The rows of a group lie close to one hidden flat surface of 12 dimensions, which may be shifted away from zero. Surfaces can cross.
Some rows, each with its group after it:
[ 26  -2  -2   2 -23   1 -12  16  -5   9   1  14  14  10   8]	B
[-23  19  -6   8  -3  15 -20  -6 -19   8   3   4  18  -9  -3]	T
[-26  -2  -2   8   0  -7   6  15  13   1 -11  -7  -1  17   8]	A
[ 29  21  23  -9  27  -7  -2   6 -32 -30  -9   3   8   2   0]	T
[  2   7   3   4  -5  23  -7  16  -5   7   4  22  -6   0 -26]	Z
[ 16  17  11  14   7 -14 -10   1   6  23   8   8  12   0  -3]	Z
[21  7  1  7  2 19  2 -1 11 22  4 15 -5  1 20]	Y
[-25   8  11 -14   9   0 -26 -19   1  -9  18   5  10   4 -27]	Z
[-25   0  15  12  -2  11  10   8   4  28  -8   3  17   5  -1]	A
[ -5  -3  -4  -8   1  17 -17   8 -11  -7   9   2  -6   1  -3]	S
[ -7  -8   8  21  20 -14  25  22   4   9 -12 -15 -12 -10 -19]	S
[ -7  18  25   0  -9  -1  10 -10 -10  -2  -9  -9  -4  -7   3]	A
[  6  -5   9  25  -3   2   4   4   6   5  15  -5 -10   2   1]	A
[ -4  23  17  -3  22 -12 -12 -27 -25 -20 -22 -13  -1 -26  -5]	A
[-20   1  -4  10  23   3  -5  10   5  -2  11  -3  19  12   5]	A
[ 36 -17 -12 -24   4 -11  18  -6  16   3 -24  14  26  -7 -11]	T
[  2   6  -9 -10 -12  30   3 -21   5   3  22   1   8 -14  -1]	Z
[  8  13  10 -24   0   3   5  11 -16   0 -13   5   9  -4 -16]	T
[  0 -11  16 -21 -21   7  -9 -23   6  -5  11  -3  -4  10   6]	Z
[-15   4  13 -11   5   2 -18 -18   8 -13  -4   4 -11  -1 -19]	Z
[-45 -20 -10 -10   4  37 -21   0   6   6   7   0  21   9   0]	T
[-17   2  -6   9   0  -7  -5   9   9   3 -23  -5  -2  -1  15]	T
[  0  -3  -4  13   7   7   1  -1 -20  -7 -35  25 -17  -3   1]	B
[  0  16  11  -2   1 -17 -23 -29   0  21  10   2   3  -8  -4]	Z
[ -8  -7   5 -21  -1   5  -3  10  16  11  -8 -13   4  12  26]	B
[-15 -12  14 -10  19   2  -9  12 -12  12   1  -4   1   5 -11]	Y
[ -8  -9 -12 -11  16  -7   8  -8 -17  -1  -4  -8  -1 -14 -13]	S
[-12   5 -22 -11  24 -31  25   9  24  -9   8 -23  -7   5   4]	S
[ -5  20 -19 -13  -3  36 -15  -5  -1   6   7  19  14 -18 -16]	B
[ 14   3 -19 -14 -24 -16   0  -8   0   0 -13   9  -1  -2   7]	A
[ 10  -4 -21   8   3  13  13  19  -8  -8   4  -3  27   3  16]	Y
[-25   4 -24  15  -6  23 -23  -5   6  38   9  11  29 -13   0]	S
[16 11 19 25  1 12  8 13  0  4 33 18 -8 19 -8]	B
[-18  -2   1  39  10 -16  20   4 -16  -6  -1  -6  -4 -10 -28]	S
[-13 -15   0 -12  21 -32   0  -7   2  -4  22 -30  -1  -5 -18]	S
[  8 -24   1 -20   2 -16 -11  -2  -6 -32   9  -9  19  15 -11]	Z
[-17  26 -21  18  14 -17  11   7  11   6   3   0 -16  -5   2]	S
[24 16  4  2  0  3  5  4 18 30 -9 -2 -1  2 44]	Y
[ 16  15 -12  13 -10  -8 -11 -31   4  11  13  -2  16 -25  -3]	B
[  9  -5  -6 -11 -26  35  11  11   3   6   5   3 -24 -10  -1]	T
[ -8  10   5  -7 -22  24  -6  18   0 -36  -4   6 -10  20  11]	T
[  7  -8  -6   6   7  -6  19   0  -5 -17   1 -17  -3  -8  -2]	A
[ -4  10 -11  13  14  -7   6  43  14  23  -8 -17 -24 -12   9]	S
[-14   2  14   8  -1  -3   1 -15 -18   5  32   1  17  15  -4]	Y
[ 10   5  -7  11   8 -10 -34 -10  -3  -6 -16  13  43  -6  -5]	Z
[-22  -8 -13  -1  10 -22  16  10  -6  10  15   1  -5  19  -1]	B
[ -4   3   2  -1  15  12   5  17 -11 -14  -5   2  -9   4  -1]	Y
[ -8  -3   5  -2  13   4  -9 -22 -13   7   0  -3  30  -6   1]	A
[-16  -8  -1  -9 -13  10  -6  -1   2 -24  13  -4   7  21  10]	A
[ 25   0  12  -7   6 -12   3  13  17   9  -8  12   9  21  11]	Z
[  8 -16  -1 -12  -9   9  19  22  -2  -8  28   3 -10  31   7]	B
[-16  14   1   5  12 -33 -18  -8 -11  13  27 -26  14   5  21]	S
[  5  -1   5  -6 -21 -10  -6 -13 -23 -12 -19  -1 -16   1  19]	Y
[  1  -7  -4 -14  11  10   7  -4 -13  11  11  39  -3   5 -38]	S
[-12   4  22  20   4  23  11  -7 -14  -3   9   5  -5   6   0]	Y
[-14 -10   6   9 -18  31 -10 -13   5  14  -8  -5  44  -9   6]	Z
[  9   0  -4  -2  12  -8  18  -6  15  -8 -10   7 -11   3  -3]	S
[ -6   9  -8  18 -21 -12  -1 -33 -26  -8  16   0   8  -6   1]	Y
[-26   2   8 -14 -11  11  -1   6   4 -21 -15 -17  -7   3  12]	T
[  7 -19 -11   2   5 -16  26   7   9   8   8  -2  -3   8  -4]	B
[  9  23 -16   7 -10   7  -4  -1  -3 -20  13  -3 -15 -18 -12]	Z
[  3  23  33 -14   3 -11   8 -25   2  10 -10   7   2   0   1]	A
[-22 -20 -11  -9   0  17  -6   3  28 -12 -31  21 -15  14  -1]	A
[  3   7   9  12   2  -3   7  -9   0 -18   2 -11 -17  -5   2]	B
[  6   3  -2  22  13  -3  -7   2 -11  -7  -1 -10   2  -8   7]	A
[ -5  -7   6   4   7  -8  33 -10   7   9   2   6  -5  13   1]	Y
[  9  13  -9  -6  -1 -14 -20 -10 -18  -5  -4  14  10   3  14]	Y
[ 11  23   6 -14  15  13 -19 -14 -27 -25   8   5   1  -8  -2]	Z
[  5 -12  -2  12  12  25   9   3  35  16 -10  -6 -16 -32 -22]	S
[ -9  -5  30 -32  -8  -1 -11 -18  -5  12   9 -21 -10 -12 -13]	T
[  1 -10   8 -19 -20   6  -1   9  -9 -16  -1  -6  -3   6 -15]	T
[ 10   5  12 -18 -12 -15 -17   4   9  -3  19 -15   6  13   8]	B
[-32  11   9  13  12  -4   3 -20   5   7  32 -29   8 -10  -4]	B
[ 17  -6   2   4  20   6   1  20   4  -1  -5  15 -12   7  -1]	Y
[ -5  19   5  -8   5   6   1 -24 -13 -12  24 -21  10 -15   1]	Z
[-16   6  -3  -2   6  -2 -12  37 -16 -23 -16  17  -5  19 -18]	T
[ -8 -11  -5 -20   0   6 -17  -8   8   8 -11   1 -12 -17 -15]	B
[ -2   6   4 -22   8   1  20   4   9 -12 -20  -7 -15 -15 -21]	T
[  5  -3   9   5   1  -7 -12   4   2  -2  -2   5   3  18  12]	A
[-11  18 -13 -23  -6   1  -8   4  -2  26   7  -3 -11 -11   4]	Y
[  2 -13  -6 -16  -7  -9  10   2  13  -6  -4  -3  23  10  -7]	T
[  6   7   7  19  -8 -12 -27 -20  27 -15   2 -24 -19 -14  11]	S
[  6   3  -6  -9   3 -21   5  20  18   3 -17  -8  -1  -3  -9]	B
[-12   5  -6   4 -11   7 -20  25 -22  21  -3   7   4   0   3]	Y

New rows. What belongs after each?
[-25  18  -4  25  -3   8  -8 -18   8  -6  -9  11  23   0   9]	S
[-1 13 28 -5  1 17 22 -9 12  4 16  2  3 12  2]	A
[  8  -6 -13 -14   2 -16   5  -4  20  -8   8  -2   9   8   0]	Z
[ -4 -15  10   3 -19  27   1 -17  -5  -8  -1  -2   6  -5   5]	A
[ 23   1 -14  -4 -10  18  -1 -10  10 -17  11   9   3  -7  -1]	Z
[ 18 -10  -3 -16 -12  12  10  15   7  13 -20   6  -7  -4   6]	T
[-33   8  -7   3  19  29   2 -22  18  -1   0  -1  15  -7   0]	A
[-30  26  22  -8 -12  -7  16   2  -6  17  -5 -10  15   6   2]	A
[  8  15  -1  17  12 -11   0  11  -5 -10   4  -8   8 -10 -16]	Z
[-15   7  -1  17   2 -13  16  15 -24 -16   5 -10   3  20  15]	B
[-12  21  -2  -6 -10   5   0 -24  -7  -6  13  -6   3 -13   0]	A
[-17  -4   3 -18  -4  30   6   8   6  13   1  -4   2  -1   4]	T
[-14  18  -3  -4   7  26   1  11   0 -10   3 -10  20 -13 -12]	B
[-25  -6 -16   9  23  -2   1  23   5  -9   3  -9   9  12   2]	A
[-33  16  38  16   4  -1   1  -3   4  31   4  -8  17  10   0]	A
[  5 -14   0 -24 -15   6   6  23   6  -1 -10   4  -1  13  -4]	T
[  3 -10  19 -27 -10   6  -6  -1  -4   7   7  -9   6   6   2]	T
[-14   6  12  14   4  16  -8 -22   1 -15   5 -10   5 -21 -26]	Z
[ 12 -10  12 -13  12   6  -8 -11   8 -25   3   9  -2   5 -25]	Z
[-10 -26  -4   0 -22  16 -17 -16 -11 -10  -9   2   2  -5  -2]	A
[ 23   2  16 -15   6   1   7   3 -10   5  15   9 -22   6  -7]	Z
[  6  25  21  10  -8  19 -12   2  19  11 -21  14  18   7  24]	Z
[ 29   1   3  28 -15  -6   4  16  38 -15   2   3  13  10  -7]	Z
[ -5 -11   6   8 -18   8   6   2  -9  21  17 -12  -2  -3   3]	Y
[-12 -31 -22   8 -15  22  12 -25 -20  -5  29 -10  13 -11  -7]	B
[ 18   4  -2 -19  14  10  -3  -8  25 -26  23  15  12  17 -11]	Z
[ 31  27  25  14  10   9 -11  -9  17 -11  15   9  13   8   4]	Z
[ 15 -11  15   4  -8   4  -2 -15   4  -1 -12   2 -19   3  30]	B
[  4 -24   9  14  -8 -28 -15  -1  -1  -1  13  -9  17   3 -29]	Z
[  7 -22  -2  13 -12   1  19   7  16   0  -3   0 -17   5  -4]	A
[ 12 -21  24   0  -4   6  20  16   2   2  -7   3  -3  19  -3]	A
[ 26   8   0 -12 -14 -12  29  22  -7  13  -7  -1  -4  -9 -12]	T
[ 16 -11  14  11  17  17   4 -10 -14  14  17 -23 -19 -19  23]	T
[ 16   0   4 -31 -11  -2 -22   3   9  -7  15  -3  -5   9  -3]	B
[  2  26  -9  -2  29  15   0 -11  28   2  17  18  27  -1  -8]	Z
[  7 -10  11  -5   0  -8  18   0  -4 -13  21 -16   7  28  28]	B
[ 28 -10  18  -5   3  15 -10 -10  11   9  -7  -4 -45 -11  30]	T
[ -2  -2  13  14  -5  -1 -26 -11 -13 -14  26  -3 -15  -3 -21]	S
[-12  -5  19  16 -18  18 -13   4 -24   0 -24   3  -5  -8   4]	A
[ -2   8 -10  18   1   6   5   6  -8   3 -12   8   7 -12  -5]	B
[ -7 -15  -7   4 -13 -16  -1  -8  -6   6  24 -19   9  -2   0]	B
[ -4  -5   0  -1 -19   3 -13   4   0  -1 -10   1  -3   4   9]	T
[ -6  -7   0  17  -5  15 -23  24  27  24 -24   2  -7 -13  -6]	S
[ 24   7  -6  24   6 -15   5  15  -2  13 -15   7  -8 -20 -14]	Z
[ 35 -13   4 -28  13   6 -11 -15   1  11  -4  21  23  -2  -4]	T
[ 29  -4  -2  14 -15  -7 -10 -26  21  -9  -8   3  -5 -17  -6]	Z
[-19   4   1  -2   9   8  -1  11  -6   9 -15   6   8  16  19]	B
[ 20   8  -8  -7  -6  -3  -4  -5  -9  17  -8   8  -5 -12  14]	Z
[-17  -4   3 -13  28  10  -2  18   2  19 -16  16  -8   7 -11]	Y
[-15   6  22  22 -17  -2  24  -9 -22  -9  19  -7   5  18  12]	Y
[  5  12  15  12  -2  21 -13 -10 -18  10   4   8   4 -17 -10]	Z
[-17  -1  16  -6  11  23   3  -5  10 -10  24 -20 -17  -2  -7]	B
[ 17 -12  -6  -8 -11   6   4   7 -14   6  23  -2  30   8  10]	Z
[ 10  12  -8 -28 -20  -6  14 -33 -16  -6  -9  -1   1 -26 -15]	A
[-33 -10  10  24  -1   0   5  22 -22   4  -8  -6  -7  14  10]	B
[ 17  13 -23   1  15  -1 -16  -7 -20  -8  -1   5  25 -21  -2]	Z
[ 25   5  -6 -13  10  -6 -16 -14 -16  19  12  14  13  -2   8]	Z
[20 10 25  2  6 22  2  1 -8  4 -9 10 -7 -5  6]	Z
[-36  17  -3  25   8  18 -12  -1  12  -6  17 -11  -3   3  12]	A
[ -8  14  14   6 -16  20 -17  14   8   0  -5 -27  10 -16  10]	B
[  1  -2  -5  -1 -11   6   1  31   6  26  -4   8 -14   8   7]	T
[ 13  -1  -5 -16 -12 -20 -26  -8  22 -17   5  15 -16  12 -15]	Z
[-13 -10  -4  10 -28  18  -1   8 -15   4   2  -3   8  -2   2]	A
[-14   7  14 -16   1  14  -7  22 -27 -21   2 -20  -9   3   5]	Y
[ 24  -4 -21  13 -10 -28  -5  13  12  12 -22  13  -6  -6  -3]	Z
[-20   4  -4  -4  12 -13   4   6   3   4  13  -4  -9   6 -10]	B
[  8   7  18 -20  -9 -12 -27   3   1  -4   4  -1  -4  21  18]	B
[-20   4   3   4  14  11 -14   1   4   2  -1   0  10  11  23]	T
[  7 -17   9 -15 -14  11  -5  -6 -11 -13  -1  -4   8   7   6]	Z
[ 22  26  -5  -1   4 -17  21   7  -1   5 -11   2 -14 -15   0]	A
[  7  19   2  19 -19  -7 -21 -17  11  -7  26  -9  20  -3  -4]	Z
[ 18  -5  -4  -4 -33  -4  -9  27  -6 -22  15 -25  11  -1  -5]	B
[ 17 -28 -17   3  13 -21   8   7   6 -13  -4  -7  29  -2 -19]	Z
[ 16   2 -13 -14  -2  -9   2  19 -33  29   7   4  -2  -3  11]	Z
[  8 -10  12  -1  -2 -16  -1  -7  10  -3  -2   3  -7  12   0]	A
[ 29   6  17 -12  -7  17   8  -8 -23  -6  -5 -10 -22 -25   7]	T
[ 11  -7   2 -23 -23  11  -3   5  -9  -6  -7   7 -13  -9 -24]	T
[ 11   4   1   2  -3  19 -21 -16 -13   6  10  16   1 -16 -22]	Z
[-20 -12  15  -2 -13   7 -14  25   2  12   8 -16  -9   7  -3]	B
[ -2  -6  -4   4  13   0   9  -2  -9  -1  -8  20 -21   5  -8]	B
[-21  -9  23  15 -12  10  15   6 -21 -17 -18 -26  -3  -6  -4]	A
[ 13   5  24   0  19  17 -15 -13 -22  -6 -19  11  10  -6   4]	A
[ -8  13   8  31  17  -6   1 -11 -25 -20 -11  -6  15 -23 -20]	B
[ -7  20 -17 -22  -7   6  11 -10   5 -22   8   1  -3   4   7]	A
[-20   2  -9 -26 -35  -5  -2  -9 -10  -5   9 -24 -18  -4  16]	Z
[ 15  12 -14   7  -6 -29 -37  -6 -19  21  25  15  12  -7 -16]	Z
[ 11  20 -15 -27   2  -8   7  -7  -3  11 -20  15  26   0  16]	A
